The rows come from 5 hidden closed curves, with some noise, and rows from the same curve form a group. Each curve winds through 8 dimensions. The rows are also pushed far along 5 directions, which tell nothing about the answers.
In the rows, 128 means zero.
Some rows, each with its group after it:
[131 146 149 141 147 147 114 117 111 133 141 122 104 123 137 161 137 106
  88 146 132  59 145] => K740
[133 132 122 133 143 124 125 143 122 131 131 134 145 134 124 112 114 134
 121 163 124 131 146] => K784
[106 100  99 132 115 130 119 137 100 116 109 176 142 174 125 127 121 121
 114 140 121 129 146] => K102
[122 128 102 111 134 134 138  82 115 123 159 132 165 118 113  91  97 125
 134 131 138 120 128] => K833
[104  89 108 146 117  96 118 134 130 128 119 139 114 150 125 179 124  92
 117 111 135 139 122] => K740
[ 92 103  84 157  98 105 125  98  83 128 114 135 131 170 136 157 139 105
 116 103  75 154  81] => K740
[137 152 133 119 143 139 134 125 136 128 132 158 118 111 131 128 122 109
 125 138 123 119 153] => K740
[125 135 109 135 105 120 149  85 123 114 167 128 180 161 101 115  93 123
 111 117 115 143 132] => K784
[131 123 119 138 143 121 129 155 116 119 103 128 142 149 121 134 139 115
 143  99 115 173 100] => K102
[127 152 160 128 137 152 102 124 106 123 113 158 124 116 167 134 124 141
  90 154 114  63 151] => K115
[145 131 142 100 133 144 131 167 168 132 116 145 121 117 147  88 110 183
 127 166 155 134 183] => K833
[137 163 114 105 109 190 192 154  96 124  92 161 124 141 198  51 146 193
 118 166  54 154 154] => K740
[148 150 165 138 130 125 106 164 127 136  92 109 115 109 174 129 130 144
 136 129 107 132 110] => K784
[114  68 124 105 136 113 112 149 154 107 121 153 143 133  96 146 124 129
 149  99 196 132 142] => K784
[127 153 164 122 112 171 128 143  91 126 102 172 106 108 165 119 146 113
 113 158 111  43 151] => K102
[113 111 104 140 102 122 117 122 112 141 117 135 118 161 127 132 126 112
 119 128 115 129 123] => K115
[132 176 115 168 129 106 145  66 140 117 177  66 141 145 107 129  99 133
 110 109 101 190  92] => K784
[118 123 116 111 128 138 127 122 101 135 113 169 132 112 154 119 126 111
 127 139 106 100 132] => K115
[149 159 134 127 144 138 130 109 126 168 136  88 123 110 145 130 133  99
 103 109  94 106 106] => K115
[ 96  96 130 107  92 152 149 165  98 120  75 190 115 123 182 115 157 148
 121 149 105  90 144] => K784
[148 171 166 142 122 151  95 123  94 152 104  97 110 116 179 126 139 134
 108 130  84  75 101] => K740
[125 101 143 125 163 110  78 126 138 126 136 131 146 116 110 161  99 102
 112 120 188  80 140] => K115
[116 123 100 131 117 133 143 115  88 134 123 131 151 145 138 113 135 124
 120 130  83 131 108] => K102
[115 123 143 129 103 136 120 148  98 123  89 174 101 122 155 151 156  98
 143 121 105  97 119] => K740
[128 151 138 137 109 141 143 135 112 117 111 114 115 119 153  95 132 157
 151 138 112 150 107] => K115
[127 157 111 158 114 124 155 112 107 115 136 116 135 160 127 126 133 132
 122 124  74 181 105] => K833
[125 116 130 126 105 143 109 145 111 144  93 138 102 146 152 133 140 118
 121 118 122 100 126] => K102
[120 143 109 161 120 113 147 115 114 109 135 119 136 162 117 139 131 129
 126 119  90 186 103] => K833
[152 184 125 112 134 158 136  63 122 156 179 118 114 102 121 102 112  99
 122 144 116  79 144] => K102
[124 109 114  98 131 139 155 124 142 110 147 144 163 129 102  93 125 165
 142 131 154 143 149] => K784
[ 84  95  85 115 100 157 143 102  84 104  96 180 149 171 150 105 135 151
 109  99 105 134 114] => K784
[113 111 115 115 122 115 144 129 148  98 131 152 161 125 132  97  87 165
 139 136 152 167 145] => K740
[108 105 114 148 109  99 108  96  99 116 146 155 159 153 120 172  97  79
 106 121 121  97 129] => K784
[ 84  89  93 121 107 147 148 118  93 110 105 186 112 156 150 145 144 116
 104 123 118 107 139] => K115
[ 91  61  86 103 102 126 134 126 119 108 123 214 150 168 110 144 118 108
 117 122 149 113 172] => K115
[154 192 159 144 143 121 118  86 154 137 166  83 118  93 118 132 110 117
 125 118 121 128 111] => K740
[127 125 150 127 115 130 143 173 133 114 100 147 109 113 143 127 141 128
 150 137 137 133 134] => K102
[153 159 146 151 157 120 105 100 118 139 157  65 138 118 109 148 129 108
 128 111 124 115  90] => K833
[141 126 161 122 135 132  89 157 128 140  96 130 121 112 147 137 128 114
 133 112 145  91 122] => K784
[102 110 106 128 122 142 137 118 102 113 117 137 118 139 140 116 130 141
 129 132 136 127 119] => K115
[114 156 129 148 132 142  90  76 102 143 129 136  99 139 128 161 141  82
  86 102 105  78 107] => K833
[136 139 131 126 147 137 116 133 116 142 131 126 118 112 114 120 138 104
 139 143 136 102 126] => K740
[142 154 137 132 125 162 153 133 106 136 128 102 115 134 159 111 141 146
 103 149  99 103 136] => K740
[146 156 136 119 139 158 139  95 118 145 171 109 136 118 123 112 116 118
  94 158 130  61 159] => K740
[118 105 164 142  98 129 104 184 125 123  72 135  80 137 146 162 171 131
 143 115 140 113 116] => K740
[132 149 102 122 133 129 145  74 127 146 188 134 147 126 103 115 107 109
 103 164 109 103 160] => K833
[136 112 118 132 157  94 112  91 174 133 183  66 149 121  69 143  87 105
 134  95 200 147 115] => K115
[128 136 135 139 156 121  89 100 137 138 149 120 119 129  96 164 134 107
 103 120 144  97 129] => K833
[ 94 101 116 156 122 133 109 129  59 115  87 148  99 150 150 182 163  75
 126 100 108  96  82] => K115
[127  98 129 147 124  91 117 174 138 135 109 114 123 136 125 154 128 108
 143 131 138 153 117] => K833
[131 117 147 142 132 103 106 126 122 139 144 115 132 115 124 180 135  91
 115 128 123  84 123] => K784
[108 108 128 115 115 140 107 140  99 124  84 177 132 125 175 115 112 124
 120 128 124  93 131] => K115
[123 121 128 104 142 115 115  75 163 117 183 149 180 108  74 118  74 110
 116 120 189  92 158] => K784
[111 104 118 160 111 124  95 149  88 123  85 147 111 185 137 174 142  90
 114 101 110 127 107] => K102
[135 130 146 119 116 170 156 181 112 123  91 134 105 137 181 104 155 177
 115 163 112 112 157] => K740
[149 141 181 124 148 153  90 151 115 128 119 155 120 117 126 171 139  86
 109 128 151  32 159] => K102
[115 156 107 133 102 154 166  95  76 141 127 131 116 124 179 105 141 126
 109 151  51 108 111] => K102
[145 132 123 101 140 137 125 111 159 146 154 122 128 115 128 107  98 141
 118 143 156 109 167] => K833
[177 150 178 142 154 105 121 148 176 147 166  45 126 105  95 167 147 130
 133 121 145 129 123] => K784
[142 127 182 142 131 124  85 173 127 121  91 127 114 125 149 173 134 112
 125 109 147  91 123] => K784
[135 116 118 120 146 103  96 114 166 157 149 118 123 113  95 138 101  90
 131 118 171 122 136] => K833
[101  94  86 145 101  98 150 149 119 120 104 134 148 164 132 113 114 135
 137 125 105 202 106] => K833
[106  90 102 111 115 127 154 127 111 102 130 160 154 129 119 111 127 137
 158 129 142 143 128] => K102
[115 107 124 109  99 113 133 113 143 120 139 167 148 116 120 123  99 115
 140 127 148 114 147] => K740
[138 128 155 112 130 153 123 144 142 135 120 127 106 116 144 134 135 131
 114 129 154  79 154] => K115
[127 140 136 126 118 132 145 161 152 124  93 120  98 118 153  97 140 170
 147 127 123 181 116] => K833
[120 123 119 104 128 127 149 117 152 104 157 175 142 113  91 111 114 129
 147 147 164 132 167] => K833
[133 138 144 150 160 120  86 103 113 139 142 106  97 117 111 196 150  74
 119 102 135  84 101] => K833
[133 131 141 138 140  98 116 136 155 131 123  93 132 106 135 138 121 140
 142 108 131 167  97] => K784
[164 179 121 125 132 130 153 118 174 147 159  73 104 116 109  79 117 154
 162 138 128 198 126] => K102
[152 168 148 140  98 136 158 133 135 155 126  66  97 117 162 116 148 139
 132 125  80 143 100] => K102
[135 160  88  95 154 151 165  50 140 158 195 108 164 105 113  61  95 144
  93 157 117 113 151] => K115
[160 171 134 128 151 125 138 119 146 148 175  96 131  98  94  94 120 132
 148 180 129 132 146] => K102
[144 143 119 109  95 139 173 144 164 133 133 112 142 141 131  54 114 197
 136 151 117 186 154] => K115
[115 145  95 129  96 150 165  99 105 108 139 167 147 168 124  86 110 141
 116 144  97 151 149] => K102

New rows. What belongs after each?
[140 179 133 132 108 144 154 116 124 151 127 111 101 111 147  98 151 135
 135 141  72 143 111] => K740
[104  86  91 116 108 139 168 175 108  96  79 189 138 169 159 110 130 147
 139 124 113 184 143] => K740
[168 173 175 109 122 153 114 119 149 154 147 100 127  99 136  93 125 162
 122 153 125  81 152] => K740
[151 163 133  90 137 133 162  77 165 120 201 151 172  85 110  91  82 147
 126 166 137 109 188] => K740
[124 150 127 157 126 129 132 124  99 115 123 130 122 149 135 144 142 125
 115 132  88 144 113] => K833
[113 125 148 149 114 129 112 170  96 108  68 157 113 138 197 146 134 152
 117 139  96 128 120] => K784
[ 89  88  76 115 137 122 135 101 109 115 126 179 163 142 136 119 102 128
 102 131 122 136 137] => K115
[133 151 142 139 142 143 140 134 111 120 125 109 120 118 165 126 129 150
 112 151 110 117 128] => K740
[159 134 138 122 138 112 136 162 177 165 133  77 104 104 121 125 135 124
 146 131 139 157 128] => K115
[120  92 128 125 136 121 125 179 133 105  96 139 138 147 131 126 145 178
 143 134 145 167 133] => K833
[ 96 125  66 118  93 150 165  79  90 146 127 157 143 162 148  84 119 119
  93 127  71 131 121] => K115
[150 166 162 131 141 132 118 120 149 126 145 114 124 107 139 131 117 153
 113 146 127 112 147] => K115
[123  85 133 123 137 100 134 155 167 109 135 120 152 133  98 152 133 153
 136 113 167 161 136] => K784
[156 146 143 135 152  94 119  93 175 131 188  95 150 114  79 170 105  94
 126  99 148 139 132] => K115
[123  97 101 127 136  90 134 123 165 126 174 125 162 141  54 130 105 115
 138 141 172 160 150] => K115
[137 117 138 104 112 138 147 162 131 122 113 165 127 119 142 121 137 129
 152 136 125 125 155] => K740
[122 121 108 108 126 143 144 141 130 139 102 132 125 122 173  80 117 172
 123 145 116 149 133] => K115
[133 143 161 134 132 132 135 177 144 110  98 124 107 112 143 116 152 172
 148 143 132 157 125] => K833
[122 105 115 120 149 118 116 130 138 127 151 140 148 127  95 119 114 138
 124 166 165 115 160] => K115
[ 97 133 112 129 114 143 136  97  88 122 106 153 143 128 175 109 132 150
  98 128  73 117 104] => K784
[101 109 108 131  93 132 154 129 108  95 117 174 145 163 158 117 112 165
 110 151 106 144 154] => K784
[134 134 119 143 116 110 135 114 141 144 152  99 139 146  91 131 120 102
 124 117 123 146 118] => K115
[145 133 153 124 104 127 145 159 137 128 121 120 107 111 155 130 138 145
 150 145 121 128 139] => K784
[121 141 119 149 129  93 132  59 129 113 191 107 153 118  82 160 111  95
 135 108 125 137 100] => K740
[116 107 115 102 105 150 153 130 129 117 123 181 135 148 139 121 130 140
 108 131 127 109 171] => K115
[126 116 142 147 163 106  79 157 130 130 107 136  98 119 121 184 144  96
 131 127 149 117 121] => K740
[106  71  99 101 121 105 146 129 156 125 153 161 140 118 104 134 110 118
 136 149 174 120 169] => K833
[140 157 114 112 111 156 167 128 113 126 120 138 133 132 166  72 140 192
 136 158  68 168 138] => K115
[158 147 153 165 133 108  89 141 131 141 129  58 107 145 114 162 139 123
 145 110 128 149  91] => K115
[136 144 147 143 139 128 111 102 120 135 142  84 124 118 110 150 150 112
 129  98 127 108  87] => K833
[159 194 170 164 141 146 120 143  90 140 104  75  94 116 149 143 174 108
 140 115  72 126  70] => K102
[141 120 158 139 114 133 138 186 122 118  97 119 125 145 154 148 160 156
 126 132 108 134 131] => K784
[112 105 134 153 129 101 104 138 120 127 120 127 102 128 120 186 154 100
 132 127 133 116 110] => K740
[145 157 139 152 139 142 131 125 123 130 128  72 103 145 132 141 160 151
 122 110 104 155  98] => K784
[121 145 111 149 131 122 140 108 115 126 131 119 121 143 152 141 132 144
 102 134  80 157 115] => K740
[127 157 145 140 124 136 121 112 124 152 122  95 100 107 140 128 148 120
 116 122 106 105  96] => K833
[150 122 148 116 141 135 112 155 139 135 127 114 139 129 119 125 140 155
 130 137 145 113 145] => K833
[126 119 105 120 121 106 147 118 150 138 154 118 142 122 111 107 121 151
 140 152 120 164 134] => K740
[147 166 136 152 110 113 165 110 127 129 147  65 131 121 158 127 131 154
 136 119  68 181  87] => K740
[107 100  86 121 101 125 161 101 107 121 130 131 145 147 137 116 125 131
 138 106 104 160 105] => K102
[111 131  98 143 132 114 130 101 121 119 131 154 126 147 115 154 114  80
 120  98 114 155 114] => K740
[123 120 122 171  93  95 136 185 139 119  80  77 100 168 145 123 142 173
 161 117 108 245  78] => K115
[144 184 128 149 134 162 145  90 100 135 144  77 115 147 139 115 155 154
 101 123  74 137  98] => K784
[102  88  85 145 125  73 136  82 141 130 170 107 150 136  90 176 101  66
 124  90 141 155  98] => K102
[131 131 132 114  91 142 156 144 137 129 132 135 132 131 131  74 126 177
 138 174 127 130 160] => K102
[118 124 104 131 110 130 166 118 131  99 137 126 132 147 115 107 124 151
 154 117 132 190 119] => K784
[130 133 160 136 104 166 123 162  79 127  69 122 104 140 180 134 181 146
 127 109  87  96  95] => K833
[153 127 156 125 133 129  98 152 144 145 126 131 100 121 122 168 126  81
 129 121 159  81 153] => K102
[114 114 113 127 126 135 133 110  96 125 142 152 142 136 145 135 117 122
  97 162 115  81 154] => K833
[142 172 183 143 151 152 108 157 125 141 101 108  84  95 170 141 159 145
  98 156 112  77 130] => K784
[162 144 168 126 118 116 121 139 171 155 159  78 111  98 106 136 126 113
 146 138 160 101 142] => K102
[110 119  84 120 134 127 122  97 131 127 133 153 138 151 101 106 102 112
 128 109 144 159 127] => K102
[125 157 130 147 141 118 101  58 122 127 172 121 152 130 108 151  93  99
  88 116 123  95 122] => K115
[140 162 116 151 154 100 124  87 152 134 171  83 133 127  95 141 120 132
 128 121 112 184 103] => K740
[141 163 142 156 118 162 145 138  86 138 104  83  95 149 180 136 162 139
  98 127  69 117 102] => K740
[123 155 137  90 128 178 160  98 121 124 162 183 135  93 131  83 126 144
  98 192 131  39 197] => K115
[ 90 104  79 128 129 115 126  75 117 108 157 160 175 155 103 101  80 142
 102 144 144 137 141] => K115
[108  85 105 126  90 121 153 131 131 112 113 126 126 164 133 141 137 139
 135  84 131 168 112] => K833
[153 177 146 138 143 135 139  93 147 150 173  80  97 104 119 148 144 114
 110 133 111 109 130] => K115
[139 138 121 111 105 157 174 133 129 127 138 119 138 142 129  79 137 169
 132 146 114 143 147] => K740
[101 115  90 141 115 122 129  94 102 102 147 172 152 177  93 136 105  99
 113 130 131 131 144] => K102
[114 111 110 115 107 125 149 131 141 138 127 143 117 121 143 113 125 144
 125 154 124 133 147] => K784
[101 118 106 128 113 131 149  90 112 102 149 146 151 137 103 117 112 115
 129 117 144 125 123] => K115
[152 144 145 149 142 126 123 124 131 142 153  69 114 131 115 163 132 100
 114 117 139 106 119] => K740
[124 122 112 141 113 115 130 124 114 112 121 114 137 154 127 121 124 148
 155 113 116 182  99] => K115
[136 116 127 117 113 133 136 158 143 126 113 149 116 144 133 124 122 127
 137 128 142 141 156] => K102
[114 115  85 107 106 130 172 156 151 132  96 142 127 140 156  53 119 196
 145 147 106 221 133] => K833
[122  87  96 120 138 106 111 122 137 129 134 134 148 151  98 137 111 111
 141  99 156 157 124] => K833
[128 117 143 123 125 134 152 191 131 126  92 127 107 116 180 115 157 190
 132 175 108 146 146] => K102
[109  90 103 112  98 106 148 102 148 126 161 147 152 130  97 126  95  98
 134 120 160 120 145] => K102
[ 96  85  95 134 127 104 118 132 137 130 119 146 119 148 116 146 116 111
 113 128 151 143 133] => K784
[149 179 124 132 129 153 159  92 131 155 144  57 127 129 150  91 129 151
 100 108  82 150  97] => K115
[111 152  78 153 126 115 119  38 108 146 161  99 160 165 117 115  88 109
  83 101  83 152  90] => K784
[145 151 109 118 127 121 149  67 158 119 194 118 174 145  81 112  93 136
 120 109 129 161 145] => K740
